The rows come from 7 hidden closed curves, with some noise, and rows from the same curve form a group. Each curve winds through 6 dimensions. The rows are also pushed far along 4 directions, which tell nothing about the answers.
In the rows, 128 means zero.
Some rows, each with its group after it:
[199  71 148 156  85  97 133  77 122 116 116 187 142 132 133] : (4)
[175 137 152 156 113  78 121 107 138 140 124 133 119 118 125] : (3)
[106 113  99 141 128 152 133  75  53 103 150 174 138 112 118] : (1)
[166 131 117 116 113  75 161 182 201 145  99 162  98 152 165] : (5)
[ 77 184 130 112 157 149  79 107 160 135 141  98 122 118  95] : (2)
[144  77 197 133  94 107 143 188 178 139 102  60 113 198 141] : (6)
[136  21  91 110  97 156 197 141  80  85 138 191 117 138 142] : (5)
[153  69 193 124  83  98 145 169 185 110 114  82 129 182 116] : (6)
[ 89 153 139 126 122 167  98  84 115 129 131 110 129 147  92] : (3)
[119 158  96 123 137 118 157 158 136 113 120 139 109 133 154] : (5)
[117 152 116 106 136 124 143 175 138 135 133 109 113 119 124] : (2)
[ 91 123 162 129 142 160  76 100 113 144 146  86 126 140  95] : (5)
[148 155  96 146 116 127 138  81  90 140 155 153 141  79 114] : (4)
[ 82 145 122 120 150 132 135 147 113 113 134 108 115 145 118] : (4)
[169 174  77 146 116  80 180 161 145 126 126 168 116 117 181] : (3)
[136 218  72 153 175  79 107  78 111 135 145 181 127  60 134] : (2)
[164 152 141 143 132  73 128 136 159 141 119 126 102 125 136] : (6)
[108 124 196 132 161 160  65  83 113 131 109  53 157 115  84] : (0)
[190 109 134 158 105  90 146 105 137  99 126 154 149 115 146] : (1)
[132 134 151 129 107 118 130 137 154 126 114 106 133 158 123] : (3)
[103 146 102 122 129 152 142 155 132 149 151 105  98 127 140] : (4)
[128 169 128 129 126 111 133 128 159 168 120 106 107 125 117] : (4)
[110 122 114 113 132 140 106 124  99 134 152 150 138 113 108] : (4)
[132 144 128 135 114 128 145 143 105 132 120 118 135 138 138] : (3)
[154 145  89 125 139  90 139 149 135 140 137 171 107  96 145] : (4)
[151 144 137 148 130 106 118  97 117 133 121 135 159 114 127] : (3)
[115 138 126 127 138 136 111 118 141 146 121 134 125 130 134] : (0)
[104 116 134 125 126 150 119 133 115  96 153 111 143 143 117] : (0)
[103  87 109 115 124 170 148 155  85  89 142 137 143 143 149] : (6)
[124 121  77 112 145 136 152 152 108 138 155 156  79  98 138] : (3)
[ 85  94  82  99 102 195 173 152  74 111 160 138 130 133 115] : (0)
[116 112 108 113 113 129 153 171 151 125 134 137 116 142 152] : (1)
[102 141  97 112 115 137 165 168 118 135 145 123 110 128 130] : (6)
[159  83  71 130  91 101 233 177 109  87 127 188 106 143 173] : (4)
[111  94 150 117 113 131 119 176 116 126 147 106 134 155 121] : (4)
[109 129 115 135 140 143 133 115 121 108 140 123 126 130 132] : (0)
[111 144  90 136 134 168 156  89  90 118 146 128 115 103 119] : (4)
[122  77 143 126 126 128 130 114 110 108 135 135 143 130 108] : (1)
[119 121 154 123 120 135 124 136 136 149 129  98 116 134 112] : (2)
[170 136 127 144 122  83 144 151 174 127 120 135 143 116 166] : (0)
[170  88 121 124 126  91 167 219 143 133 121 139 113 140 186] : (3)
[ 82 101 108 117 126 179 151 123  91 103 152 118 124 124 115] : (2)
[139 141 149 139 132 109 136 140 129 125 105 108 117 146 135] : (5)
[169  45 145 137 118 146 132  78  77  81 113 172 172 112 127] : (0)
[119 124 144 126 110 110 124 136 152 127 121 133 119 165 121] : (1)
[128 144 157 133 140 113 122 160 147 149 118  77 112 144 136] : (6)
[146  33 138 124  71 145 163 139 110  83 124 164 167 170 144] : (6)
[ 76 175 105 124 159 161 105  98  86 128 149 118 124  94  99] : (2)
[124 174  89 128 138 122 123 113 106 144 150 158 123 100 120] : (0)
[159  68 108 130 118 128 180 131  96  97 120 165 114 130 147] : (0)
[130  72 134 117 118 155 153 137 117 107 124 120 120 150 125] : (6)
[108 137 115 102 141 145 143 168 132 145 105 124  95 148 135] : (5)
[ 95 108 165 132 145 171  75  73 101 120 124 110 146 142 104] : (0)
[192 100 151 140  89  71 147 127 151 147 110 152 120 130 127] : (3)
[ 95 116 114 117 141 161 130 155 104 106 139 122 137 137 145] : (6)
[144 125 128 130 132 115 149 159 144 122 121 111 118 132 145] : (6)
[109  85  48 120 124 191 166  89  31  95 162 213 130  96 133] : (3)
[135 111 140 140 136 118 151 162 127 127 121 101  99 152 145] : (5)
[155 148  92 113  86  94 197 201 180 151 117 148  71 152 158] : (3)
[145  97 123 135 112 125 149 111 101 103 142 142 157  98 120] : (1)
[105 154  86 135 131 148 108  41  81 116 150 191 148  96  97] : (1)
[143 137 124 113 143 114 131 156 163 150 109 125 120 118 138] : (0)
[151 142 147 129 126 103 117 126 153 152 110 121 121 127 118] : (5)
[179 129 156 183 120  84  84  37 115  93 125 173 187 112 136] : (6)
[114 130 136 127 144 166  71  62  84 134 143 135 157 101  89] : (2)
[ 37 187  86  79 189 182 113 189 138 145 156  77  97 117 115] : (2)
[ 89  96 152 145 130 184  84  32  74  99 153 118 165 115  81] : (2)
[119 123 153 138 140 150 103  95 107 109 131  99 154 122 108] : (6)
[182 192  74 157 128  70 152 141 165 158 148 164 101  99 176] : (5)
[133 182 113 123 156 138 115 158 157 167 125  99  99 116 151] : (1)
[151 121 101 146 129 129 137  71  58 130 142 173 148  80 115] : (3)
[123 171 102 136 153 123 131 162 117 139 134 119 113 118 160] : (3)
[130 105 112 143  97 130 154  91  82  84 145 165 151 129 115] : (1)
[202 167 108 162  96  42 162 123 178 130 127 170 122  99 160] : (2)
[ 57 158 120 110 155 193  91  83  98 122 155  95 146 109  70] : (6)
[147 177 135 151 145  90 117 149 163 159 117 109  96 149 161] : (5)
[155 162 119 136 121  81 117 142 190 161 132 152 112 133 155] : (5)
[158 131 146 157 123 108 121  85 133 108 134 119 141 112 120] : (4)
[168 171 125 159 135 106 100  75 151 126 133 142 152  88 143] : (1)
[131 137 159 140 125  82 115 144 141 119 138 106 143 138 117] : (4)
[184 107 169 149  95  75 123 108 171 114 117 137 152 148 124] : (0)
[ 99 105 109  96 128 169 144 144 108 124 117 142 113 145 124] : (5)
[127 130 117 130 145 156 130  88 104 134 119 127 150  82 121] : (0)
[217  26 194 163  34  76 183 125 147  82 106 135 169 174 136] : (4)
[138 155 135 132 122 107 125 127 141 123 131 115 135 111 115] : (2)
[ 86 142 100 103 122 172 124 110 111 129 145 140 142 110  99] : (1)
[129  96  99 100 119 152 159 166  96 123 137 150 127 122 131] : (2)
[119  35  89 107 113 193 168 115  58  80 150 177 152 108 130] : (1)
[153 181 113 136 139  79 141 146 176 138 113 132 114 120 146] : (5)
[156 163 108 146 141 107 118 117 117 149 144 142 133  92 138] : (2)
[142  87 172 120 110 146 122 153 149 126 123  84 151 129 127] : (1)

New rows, each followed by its group:
[129 170 115 121 111 124 132 132 145 149 128 131 123 119 122] : (1)
[151 175 110 151 118 101 129  96 136 121 136 152 134 113 131] : (1)
[168 116 130 139 101  89 162 169 139 122 121 137 139 135 163] : (6)
[149 122 125 128 113 119 121 124 135 150 142 140 129 114 125] : (4)
[130  83 151 145 120 138 122  90 113  86 124 135 145 153 127] : (5)
[128 138 110 125 114 119 128 165 128 126 151 146 136 137 145] : (0)
[128 104 189 135 112 111  82 137 137 132 141  92 152 157 109] : (4)
[165 109 136 153 121 109 138 118 130 125 132 128 123 134 139] : (5)
[145 114 127 131  98 128 156 142 116 138 141 118 130 122 124] : (4)
[155 139 144 166 114  61 110  58 136 109 133 169 159 115 112] : (1)
[117 124 107 116  98 124 172 177 131 125 143 128 119 140 140] : (6)
[150  81 109 124 117 133 153 156  84 122 133 157 115 126 154] : (3)
[107 113  85 124 117 180 160 132  87 125 159 132 114 119 136] : (4)
[168 146  85 145 108 103 161 142 128 124 142 171 118 109 169] : (2)
[162  80 124 142  88 152 175 103  94 109 133 140 126 121 129] : (4)
[107 109 131 124 113 168 123 116 138 116 150 109 134 137 119] : (2)
[106 116 141 128 139 125 103 138 121 107 148 114 134 139 122] : (4)
[157 155 128 144 105  96 140 128 157 120 127 135 131 136 139] : (1)
[153 136  91 115 102 103 177 170 181 159 128 150  92 121 152] : (2)
[ 95 123  97  96 129 171 139 131 113 137 138 142 105 127 110] : (3)
[136 102 158 113 114 100 139 169 136 126 119 114 129 150 111] : (4)
[149 123 133 144 140 103 114 130 120 123 134 140 140 121 144] : (2)
[136 145  77 121 134 139 153 152  95 124 142 158 101 106 150] : (3)
[162 138  76 129 139 101 187 191 136 143 132 148  91 110 186] : (1)
[125 205  69 132 194 106 109 133 116 166 147 152 105  65 151] : (3)
[171 114 123 154 130 106 122  94 110  99 135 166 156 109 145] : (3)
[121 107 157 135 123 126 134 108 109  95 119 106 142 141  97] : (4)
[ 76 101 116  81 124 188 155 209 138 151 126  92 105 157 138] : (0)
[115 142 129 138 133 122 111 103 117 123 132 135 119 149 115] : (1)
[127  83 114 113 118 137 161 134 110 133 129 145 125 117 119] : (2)
[162 107 133 145 127  89 133 123 142 115 122 154 124 142 144] : (1)
[147  99 138 145 101 123 168 127 131 104 122 120 124 150 135] : (4)
[163 101 110 109  83  90 174 210 182 143 122 163 111 163 170] : (0)
[117 158 119 146 154 135  99  53 114 141 134 141 108 111 104] : (6)
[ 97 111  90 108 126 177 176 131  99 111 135 132 107 125 117] : (4)
[ 76 111 120  95 160 190 110 155 108 148 139  97 116 119 121] : (1)
[159 129 109 141  93 111 169 139 134 139 144 136 126 115 144] : (4)
[125 139 133 129 115 141 143 155 106 128 120 104 133 146 134] : (3)
[154 161  98 123 148 105 118 134 140 152 129 162  96 100 142] : (3)
[117 182 169 101 112 103 117 218 228 183 106  53  93 174 132] : (1)
[ 92  82 149  84 105 165 142 240 159 138 128  76 128 177 148] : (0)
[137 187  85 117 130  54 185 228 173 171 125 136  78 130 164] : (4)
[172 104 161 138  92  81 143 149 139 137 120 124 136 138 122] : (4)
[169 144 102 154 128 120 128  66 107 110 139 170 158  79 135] : (1)
[161 118 156 164 107 115 134  71 129 107 123 120 140 129 119] : (4)
[181 105 133 146 103 105 142 143 116 130 134 140 142 122 148] : (2)
[117 147 166 144 170  97  83 127 167 143 130  79 125 128 125] : (1)
[ 73  97 122  75 129 178 148 195 111 113 132 102 111 148 107] : (2)
[135 101 145 126 126  92 139 150 150 127 126 127 124 139 124] : (1)
[175 123 126 135 117  89 134 136 161 117 123 156 157 112 155] : (0)
[112 129 126 124 109 145 127 112 113 125 147 127 143 130 105] : (0)
[132 142 123 110 106 116 145 158 167 142 128 121 133 115 128] : (1)
[114  83 174 124 136 142  90 105 134 114 129 100 153 137 100] : (1)
[187 165 133 170 127  44 115  82 139 119 122 173 142  96 139] : (2)
[162 121 137 146 134  91 116  74 123 143 117 161 124 111 115] : (5)
[116 112 188 131 155 155  61  84 124 132 112  83 131 141  92] : (6)
[115 116 145 127 130 134 111 122 138 117 116 131 123 159 131] : (5)
[144 109 152 114 116 120 123 149 161 144 111 118 136 139 123] : (0)
[ 97 105  79 122 125 158 168 117  56 102 163 157 137  98 117] : (1)
[107 143  98 114 131 147 144 131 113 128 148 124 138  89 115] : (1)
[147  89 123 125  99 101 164 139 113 123 125 167 118 145 130] : (1)
[155 129  55 122 134 138 151 102  80 118 147 212 107  78 141] : (3)
[169 120 129 138 110 112 135 156 130 145 136 130 130 126 150] : (2)
[126 159 122 132 163 107  98 109 102 149 129 139 129  94 116] : (2)
[ 90 121 128 104 119 155 117 142 121 132 133 131 132 144 113] : (6)
[163 150 110 135 110  87 158 151 142 157 137 138 117 108 138] : (4)
[136 135 141 147 123 108 112 106 145 106 133 130 168 129 133] : (6)
[188  49 121 141  71 112 202 123 111 109 109 182 131 138 154] : (0)
[183 217 125 175 155  63  73  25 148 167 127 157 125  60 117] : (4)
[132 169 130 131 131 129  93 127 160 153 137 111 123 123 128] : (2)
[128  88 156 121  96 123 146 140 116 114 127 112 139 151 104] : (1)
[176  94 171 142 109 132 111 126 142 131 108 110 143 139 143] : (1)
[177  84 118 147  87 133 145  77 105 115 147 166 150 102 127] : (4)
[102 105 109 130 159 177 124  82  69  99 134 144 123 118 117] : (0)
[169 125  85 122 134  91 167 173 161 137 110 177  88 125 178] : (6)
[ 88 110 146 113 143 167 143 163 128 121 125  61 109 152 118] : (0)
[127  79 201 144  84 139  97 102 114 118 135  90 173 167  93] : (4)
[117 152  92 105 109 144 165 154 128 143 132 139  88 129 124] : (3)
[122 139 142 156 127 153  91  57  98 130 151 112 145 111 106] : (4)
[194 162 108 151 103  61 155 129 161 152 121 171 128  91 163] : (1)
[135 138 148 123 129 108 128 171 142 171 108 108 115 145 140] : (3)
[132 160 100 122 135 103 124 110 128 124 128 168 125  95 117] : (2)
[124 103 121 142 138 154 110  64  84 109 129 167 144 119 126] : (0)
[202  80 132 152  72  88 174 164 144 126 135 148 122 156 173] : (5)
[118 185  68 105 170 103 145 204 162 183 142 131  49 101 161] : (3)
[102 107  95 112 114 171 201 181 116 116 135 104  92 146 144] : (4)
[189 129 170 154 124  69 108  86 167 153  89 142 126 128 129] : (0)
[173 117 161 169 116  88  95  47 116 125 114 165 176 120 120] : (3)
[124  71 176 129  96 166 123 165 123 121 145  64 135 177 125] : (5)
[183 126 171 135  87  33 160 171 221 143  94 122 106 146 138] : (2)
[ 74 144 163 122 188 182  61  82 128 135 117  62 140 116  93] : (0)
[123 106 136 126 135 136 153 133 103 107 120 110 120 130 118] : (5)
[171  78 129 160  72 110 148  60  90  97 132 198 176 127 128] : (6)
[163  97 137 130  78 111 175 179 146 141 132 109 121 143 141] : (4)
[ 97  90 148 127 133 189 113 130  59  94 140  95 153 146 121] : (3)
[102 109 100 109 116 164 137 117  89 137 147 159 131 128 115] : (4)
[120 112 180 125 128 133  61 124 157 121 126 106 162 157 116] : (0)
[174 151 144 148 125  40 104 140 208 137 128 146 129 136 150] : (4)
[114 178  63 144 155 121 122  73 108 122 157 192 131  82 140] : (1)
[112 124 108 122 137 158 141 118  98 126 152 121 134  95 110] : (2)
[121  98 124 115 111 144 168 166 127 141 118 115 100 152 135] : (0)
[132 158 132 118 121 120 138 193 150 157 101 109 115 163 157] : (3)
[104 145  81 102 135 160 139 149 103 152 142 146 102 110 130] : (2)
[105 146 128 118 124 140 118 124 134 135 140 111 132 134 105] : (0)
[ 67 101  97  94 132 194 156 163  86 132 143 118 116 142 117] : (3)
[113 207  89 116 178 126  89 120 146 164 143 134  85  88 123] : (3)
[ 70 106 161 114 135 171  92  83 121 106 136  98 140 136  76] : (2)
[124 100 151 129 148 147  94 103 112 132 124 121 127 138 116] : (1)
[101  75 135 114 124 171 155 181 101 101 132  96 122 158 145] : (0)
[116  28 118 104  81 159 191 187  85  98 133 151 117 173 146] : (1)
[167 134 156 156 100  85 114  80 184 116 126 132 145 124 125] : (2)
[138 137 125 120 107 135 143 151 142 153 134 109 114 121 127] : (2)
[129 100 121 130 132 131 132 124 122 108 131 144 123 144 134] : (1)
[140 151 106 129 144 160 114 116 116 145 131 126 123 102 141] : (1)
[110 124 103 106 113 131 142 156 145 114 137 153 131 134 131] : (6)
[ 97 135 104 107 132 143 119 124 139 121 140 148 121 128 117] : (6)
